Each cloud of rows lies close to a flat space through zero, with a little noise off it, and is much wider in some directions of that space than in others. After each cloud: how many dimensions does that space have?

[[ 11  -5  -6  32  -2  -4  -2   3  19  -1   6  -5   8  16  14 -14   0   4
    5]
 [ -5 -14   0   3 -15  26  -8  -1  -2   1   2  14   3   9   6 -12   1  -5
    0]
 [-14  13 -16  23   9   3  -4   3  -8  22   6  -7   1  -4  11 -12 -11 -14
   -8]
 [  2  16   8  -7 -13  29 -19   7   2   6   5   8   3 -11   6 -10  -3  -1
  -14]
 [ -5   2  -6 -13  13   8 -16   6  -9   6  -2  14  -5  -9  21  10   8   9
  -25]
 [ 30  11  13  27  -5 -18  13   1  19  -5   3 -13   8   8  -1 -13  13  15
    3]
 [-14  -3 -17  21   6  -1 -16   7   7   4  12 -11  15   9   5 -18  -4  -9
    3]
 [-18  -9  -4   3   7  -9   8  -7   4  -5  -9   0  -5   5 -21   2 -22 -16
   20]
 [ 20 -16 -13  22   8  -6 -14  -3   8   2  17  -1  -4  21  25  -1  21  11
   -9]
 [ 18  -6  -1  21   8 -30  32  -8  -3   7  -3   4 -11   2   7  17  10  -2
    2]
 [-25  11 -11   0  10   2  -6   1 -15  13   0 -13   0  -6  -4 -12 -12 -10
   -3]
 [  7   6   8   2 -17   0   8  -3  -2   1   8 -16   8   0 -16  -9   3  -9
   13]
 [-10   6  -6  16   2  -3   6   1  -4   7  -2 -18   5   8   1 -20  -8   1
    8]
 [-27 -19  -8  17  21 -18   2 -14  -8   3  -5  -4  -5  21 -23 -17  -2 -12
    8]
 [-10  -9  14   5  -1 -17  31  -3  -4  -3 -16  17   6  -3 -23   2   0 -11
    5]
 [ -7  20  21 -23   0   1 -12  12   6  -6  -1  21  17 -30 -28   6   0 -10
  -18]
 [-13  -5  10 -11 -25  18  13  -5 -21   2  -5 -11   8   7 -16 -22   6  -2
   13]
 [ -9 -15   3  24   2 -15  15   2   2  -2  -8   3  18  16  -6 -23  13   4
    2]
 [ -6  -3  -6  20  -1  17 -13   2   0   9   3   7   1  12  18 -20   2   1
  -12]
 [  0  17   1   3  11   1  -9   9   3  10   1  17  -3 -19   9  10  -5  -5
  -23]
 [ 43  -5 -12  -2  -9  -3   7  10   8  -9   7 -16   1   8  61  17  26  44
   -4]
 [-17 -11  15 -25  -3  10  -2 -14 -13  -9 -15   1 -10  11 -31 -13   0   2
    8]]
 => 10

[[ -5 -16   4   9  -1 -30 -23   7 -17  18 -11 -32  -7  -5   7   1 -11 -10
    1]
 [-13   2 -30  18  10   9  11  10 -20 -24   8  -9 -14   1   3   5  11  -4
   13]
 [-10 -12 -11 -13 -11  14   4 -11  -6 -10  10  -6 -10  -3  20   0 -16   0
   21]
 [-12 -25  -1 -11  -8  37  42 -14   1   5  16   6 -41 -22  20  21 -13 -11
    9]
 [  3   1 -17  24  21  19  32  46   6  -1  11  12 -15 -41 -34  12  37 -12
   45]
 [  1  24  55   6  11 -28  -2 -15  26  13 -17  21  20  27 -15  13   7  42
  -21]
 [-28   9 -77  33  18  43  43  21  12 -54  15   8 -19   5  12   6  -1  21
   23]
 [ -3  -5 -19  27   2  -9  -7  49  -1  11 -10 -17   1 -38 -31  19  20  -5
   16]
 [  4   5 -45   1  10  42  27  28  16 -23   8  12 -16 -16  -2  -3  -5  -7
   18]
 [ 17   2  27 -12  -2  11  10   4  -8   6   7   2 -31  -1   4  -3  -1  -9
   20]
 [-30   7 -22  30  20 -18   7   8  28  -5 -17   6  23   1 -14  22   0  33
  -20]
 [ 14   7  24  -9 -17  23   6  23  -7  -2   2  -1 -30 -13  -7  15   3   4
   31]
 [ -9   5  29 -12  -3 -12  -9 -12 -13  -3  -9  -1   4  -1  -9  27   4  12
   -5]
 [-60   4 -43  35  10   7  25   7  39 -27 -19   5   7  -2   2  54 -18  63
  -16]
 [ -5   2 -25  23   5 -26 -15 -32  -9  -7   7  -6  31  50  24 -40   4  -1
  -41]
 [-10 -11 -33   1 -14  49  28  32  16  -6  -1  -1 -31 -40  -2  31 -11  -1
    6]
 [ 17 -12   3 -47 -26  44   9  -6  19   6  15  17  -9 -24  12  -9 -23 -16
   16]
 [-20  -6 -60   0   0  11  -8   4   5 -30  -2 -12   8   2  22  -8 -29   3
    5]
 [ 13 -11  21 -25 -13  -4 -12 -28  -4  14  18   6  14   5  11 -29  -1 -14
   14]
 [-22  -5 -53   7  -6  13  -3  -5  11 -26   3  -4  17   8  19  -6 -18  14
   -4]
 [ 14  -2  15  -8   5  -3   3 -16  -3  10   9   8   1   8   3 -21   5 -16
    0]
 [-31   0 -73  35  25  11  23   7  21 -31   7   8  15   5   5  -5   0  16
    2]]
 => 10

[[  9 -22  -3  -7  26 -24   4  29   5   8   5  18  14 -27  15  -9  19 -14
   29]
 [-22 -75 -46   0  65  20 -51  19 -32 -17  21 -55 -39 -32 -11   4 -21  27
   10]
 [-11  17 -14  15  15  12  -8  23   9  -1  31   1  32  -4  -5   8  27 -25
   22]
 [ 15  19 -16  12 -13  49  14 -26  -7 -24  13  -4  16   3  -5  27   3 -21
    7]
 [ 18   4  31   0 -36  -9  17 -22 -16  15 -15  26  -2   5  26  -3 -14  -3
  -18]
 [  5  -3  -7   9 -20 -15   3   9 -17   6  -6  18  17  -5  18  -9  14  16
    7]
 [ 43   1  15  -3 -45   9  47 -43 -33  -8 -27  38   1 -13  39  12 -15 -17
    5]
 [ 19  16   1   6 -59  46   8 -56 -12 -13 -12  -6   1  41 -12  13 -15  32
  -38]
 [-46 -30 -29  15  43   1 -54  33 -23  -2  25 -47 -26 -11 -12  -4  -7  23
   -1]
 [  6   2  28   2   0 -29  17  17  -4  23   8  33  16 -20  33  -7   9 -39
   13]
 [ 26  -4   2  -4 -46  21  19 -50 -28 -15 -33   6 -21  12   9   9 -26  29
  -23]
 [  9 -30  -7  -4  13  13   4 -14 -32 -12  -4  -7 -27 -23  15  11 -25  -9
    6]
 [ 30  -7  -5  -7 -13  17  22 -25  -1 -14 -12   9   5  -4   1  10  -1   1
    5]
 [-25  37 -20  14 -27 -12  -9  -2 -20 -18 -29 -13 -16  26 -13 -12  -3  43
  -16]
 [ 14  38   5  17 -36  18  23  -8  -6  -1  15  30  44   6  16  14  24 -28
   10]
 [-37  22 -32  26   9 -26 -28  56  -2   6  21   0  39   3   0 -17  48  14
   24]
 [-35  16 -18   1  15 -28 -16  20  -5 -13 -23 -21 -31   5 -16 -14  -7  27
   -1]
 [ -1  19 -17   3 -19   9   5 -12 -11 -20 -18  -5  -3  11  -6   4  -1  16
   -1]
 [ -6   1 -10   0  22 -13  -9  34  28   8  18   3  32  -4 -11  -7  33  -8
   19]
 [-23   5   4  17   1   2 -12   5 -34   4  15  -6 -14  -8  19   5 -14 -18
   -5]
 [-16  21  -1   0  -7 -31  -2  17   6   2 -18   5   1  10  -4 -16   7  16
   -1]
 [ 22 -36  13 -21  11   1   6 -16   8   5 -10   2 -17  -9   2  -2 -17   7
   -5]]
 => 7

[[ 10 -15 -46   8  -2 -18  21 -15  -6 -36   6  18 -17  19 -20 -28  56  31
   31]
 [-14  -1  16  14  17   4   1  10   2  25  19  -9  23   6 -15   0 -47 -14
   -2]
 [ 18  10  -9  -5 -53 -18  -4  13 -31 -16  11 -11  20  12  -1  32   5  -8
   -2]
 [  9 -17  -1  -2  33  -3  11  -6  12   2  16  10  11  10   4 -22 -17 -10
   -8]
 [ 64 -13 -23 -29  15  -9 -22  36  52 -30   6  36 -68 -13   0 -33   9 -27
  -38]
 [  7  -6  24 -19  14  42 -19  -2 -10  19  26 -36  26 -42  38  33  -8 -71
  -21]
 [  0 -11  10  15  11   4  18 -29 -21 -10 -11   9  23   5 -10  -5  18  -3
   12]
 [-11   1   4   6  68  14   5  13  59  27   0   6 -26   5 -16 -12 -16  27
  -10]
 [ -4  -6  21  15  -1  16 -27  23 -18   2  17 -13 -16 -48 -63  14   0 -44
  -19]
 [ 14 -14  38  14  41  13  -9  29   4   9   7   0 -17 -31 -41  34  -6 -26
  -41]
 [-32 -17   0  23   6  -4  11 -25 -37   1  14  -9  29  -6 -29 -19  -7  -2
   17]
 [ 35 -21 -28   1 -22 -20   5 -16   0 -44 -11  41 -22  15 -12 -58  28 -14
   25]
 [-10   0 -11  18  34  -8  19   6   8  -1   0   4 -19   7 -40  19  33  56
   -4]
 [  3 -24  14   5   7  -7  12 -17 -34 -12 -11   7  10  -9  12   3  10  -2
   -2]
 [  7  10  -8 -11 -22  -1 -18 -18 -23 -24 -10   1  10 -17   0   0  25 -12
  -28]
 [ -3  -3  14   3  22  -6   8  -4   9   8 -11  11   7  13  12  -4 -23  13
  -11]
 [-33  23 -15   4   5 -15  27 -35 -12   9 -13 -12  60  44  26  18   0  66
    5]
 [  1  -7 -33  24  17 -10  47 -38   3 -29 -14  26  16  48 -25 -16  59  58
   51]
 [ -3  34 -24 -22 -37   2   7 -30   9   2  -7 -11  49  43  63  -4 -12  10
   25]
 [ -2   7  21   1  63  31 -12   0   8  20  21 -24  38 -29 -26  34 -11 -29
  -62]
 [ 20   9 -13   7  15  18  -6  31  22  -8  13  -6 -32 -14 -49  29  47   2
   -9]
 [  5  -8 -10   0   1  11   8  37  12  10  20 -17 -50 -13  -5  26  32  11
   27]]
 => 10

[[ -6   2  26   0  -6 -26 -16  17  -3 -28   3   4 -25 -21   5  -9   8   6
  -42]
 [-15   6   3   1  -5  -4   4 -16 -18  -5 -10  15  -4  -7  -5   7  -2   3
   14]
 [ -7   8  21   2   8 -20  -8  -3 -17   2  -2  12  -7  -2  -2  11  22  16
   -7]
 [-21  10  16  12  22 -55  13 -18  -3 -36   8  -6 -16 -13  -4   8   1   7
  -45]
 [ 16   3   5   4  27 -21   8  -4   9   5  14 -22  11  20   6   7  13  17
  -26]
 [ 14  -1 -12   1  17   3   2  18  23   6  14 -22   4  11   3  -3   6  -5
  -16]
 [  5   0   0  -6   0  -7   6   1   3 -12   4 -13  -2   4   6  -8  -7   1
  -20]
 [  9   4  12  -2  11 -13   2 -11 -20  21  -4   1  13  16   5  14  19  24
    9]
 [ 20  -4  -5   9  23  -1   2  13  21  13  11 -16   9  14   4   5  18   6
   -9]
 [ -6   6  17 -10  -4 -27   3 -13 -18 -17  -2  -2  -6   1   8  -3  -5  11
  -21]
 [  3  -9 -30   8  -5  45  -5  11  20  29  -4   9  10   0  -8   4   3 -21
   45]
 [ -9   1   9  -2 -13   1 -13  12  -2 -11  -2  12 -18 -13   2  -7  -2  -7
  -12]
 [  7  -3  11   2 -18   1 -16   7 -11   1 -12  17  -2 -16   0   1   7  12
   18]
 [-35   8   4   1  -4  -9   9 -25 -19 -19  -9  20 -18 -14  -9   5 -13 -12
    3]
 [-23  -1  -6   2 -22  34 -14   3  -8  18 -16  39  -9 -13 -11   3   7 -16
   45]
 [-12   2   6   8 -32   2  -2 -40 -48  20 -43  46  18 -23 -15  23   2  18
   91]
 [-27   3   3   5   7  -7  -5  18  18 -31  11   5 -33 -19  -6 -10  -5 -25
  -40]
 [ -1   0 -13  -9   5   8  10   4  18  -5  13 -18  -4  16   2 -10 -15 -17
  -24]
 [ 13  -5 -10 -19 -15   6  12   1   9 -14   8 -22   8   8   9 -22 -33  -7
  -13]
 [ 14  -3  -3  14  28 -25  12   8  32 -19  24 -32   0   4   3  -2  -2  -3
  -45]
 [ 16  -9  -8  -5  -8  -4   8  11  27 -29  12 -30   4 -10   4 -20 -30 -11
  -28]
 [-10  13  19 -14  -6 -31  13 -41 -43 -10 -13   6   5   4   5   7  -6  24
   -1]]
 => 6

[[ 14 -34  13  14   8   8  11  18  27   7  10  15 -19 -13   2  -1  -6 -49
   13]
 [-16  45 -27 -23   9 -16   9  -5 -54 -20 -42 -47  12  24   7  27 -36  53
  -20]
 [-10   0  14  24  11  -3   9  -7  14   5  -5  17   3  -1 -15   0   5  -2
   26]
 [ -7  42 -29 -33 -18  -6 -11   0 -42 -11 -37 -26 -15  27   9  15   3  52
  -17]
 [ -8 -25  32  48   8   4   3  -6  49  21  13  53 -16 -10 -26 -15  32 -26
   53]
 [  1  23 -14 -35 -35   5 -33 -16 -22  -3  17 -14  13   5  10 -15  34  40
  -33]
 [ -8 -24  37  37   5  10 -11 -30  47  18  52  38  43 -27 -24 -32  29 -18
   20]
 [ -7 -33  39  53  23   3  12 -10  51  22  28  43  16 -21 -26 -15   9 -37
   44]
 [ 13 -57  32  46  21   9  22  24  57  17  13  48 -34 -19 -14  -4   1 -77
   46]
 [-10  41 -23 -27  -8 -10  -5 -11 -47 -14 -20 -38  18  19   9  10 -13  55
  -31]
 [ 10 -22   5   6   0   4   6  17  15   6  -3  14 -28  -2   4   1   4 -31
   14]
 [-21  33   0  -2  -7  -6 -13 -30 -14  -1   1  -2  33   6 -14  -7  18  51
    1]
 [-12  21   1  -7  -8   0 -19 -30  -8   1  26  -6  49  -6  -6 -17  15  37
  -17]
 [-20  27  -3  10  14 -13   9 -13 -20  -5 -22 -11  17  11  -8  13 -14  35
    6]
 [-19  50 -18 -22 -16  -9 -18 -31 -38  -8  -7 -20  32  13   0  -1  14  71
  -22]
 [ 14 -31   8  -4  -3  11  -7   1  19   3  38   2  14 -18   6 -17   2 -33
  -16]
 [  2  25 -32 -28  10 -13  19  26 -49 -17 -54 -43 -25  25  19  38 -49  18
  -22]
 [-23  47 -18  -5  12 -19  13  -6 -37 -11 -49 -25   2  22  -4  25 -24  50
    3]
 [  6 -23  13  13   0   6   3   7  23   6  13  18 -11 -11  -4  -8   7 -31
   13]
 [ -5  -5   5  20  12  -3  15  12  10   6 -22  14 -25   7  -9  11  -1 -12
   28]
 [ -3  25 -16 -31 -16  -2 -15 -18 -31 -12  14 -31  36   3  11  -4  -2  37
  -42]
 [ 16 -21 -10   5  14  -3  26  48   4  -3 -49   5 -73  13  12  29 -27 -46
   22]]
 => 4
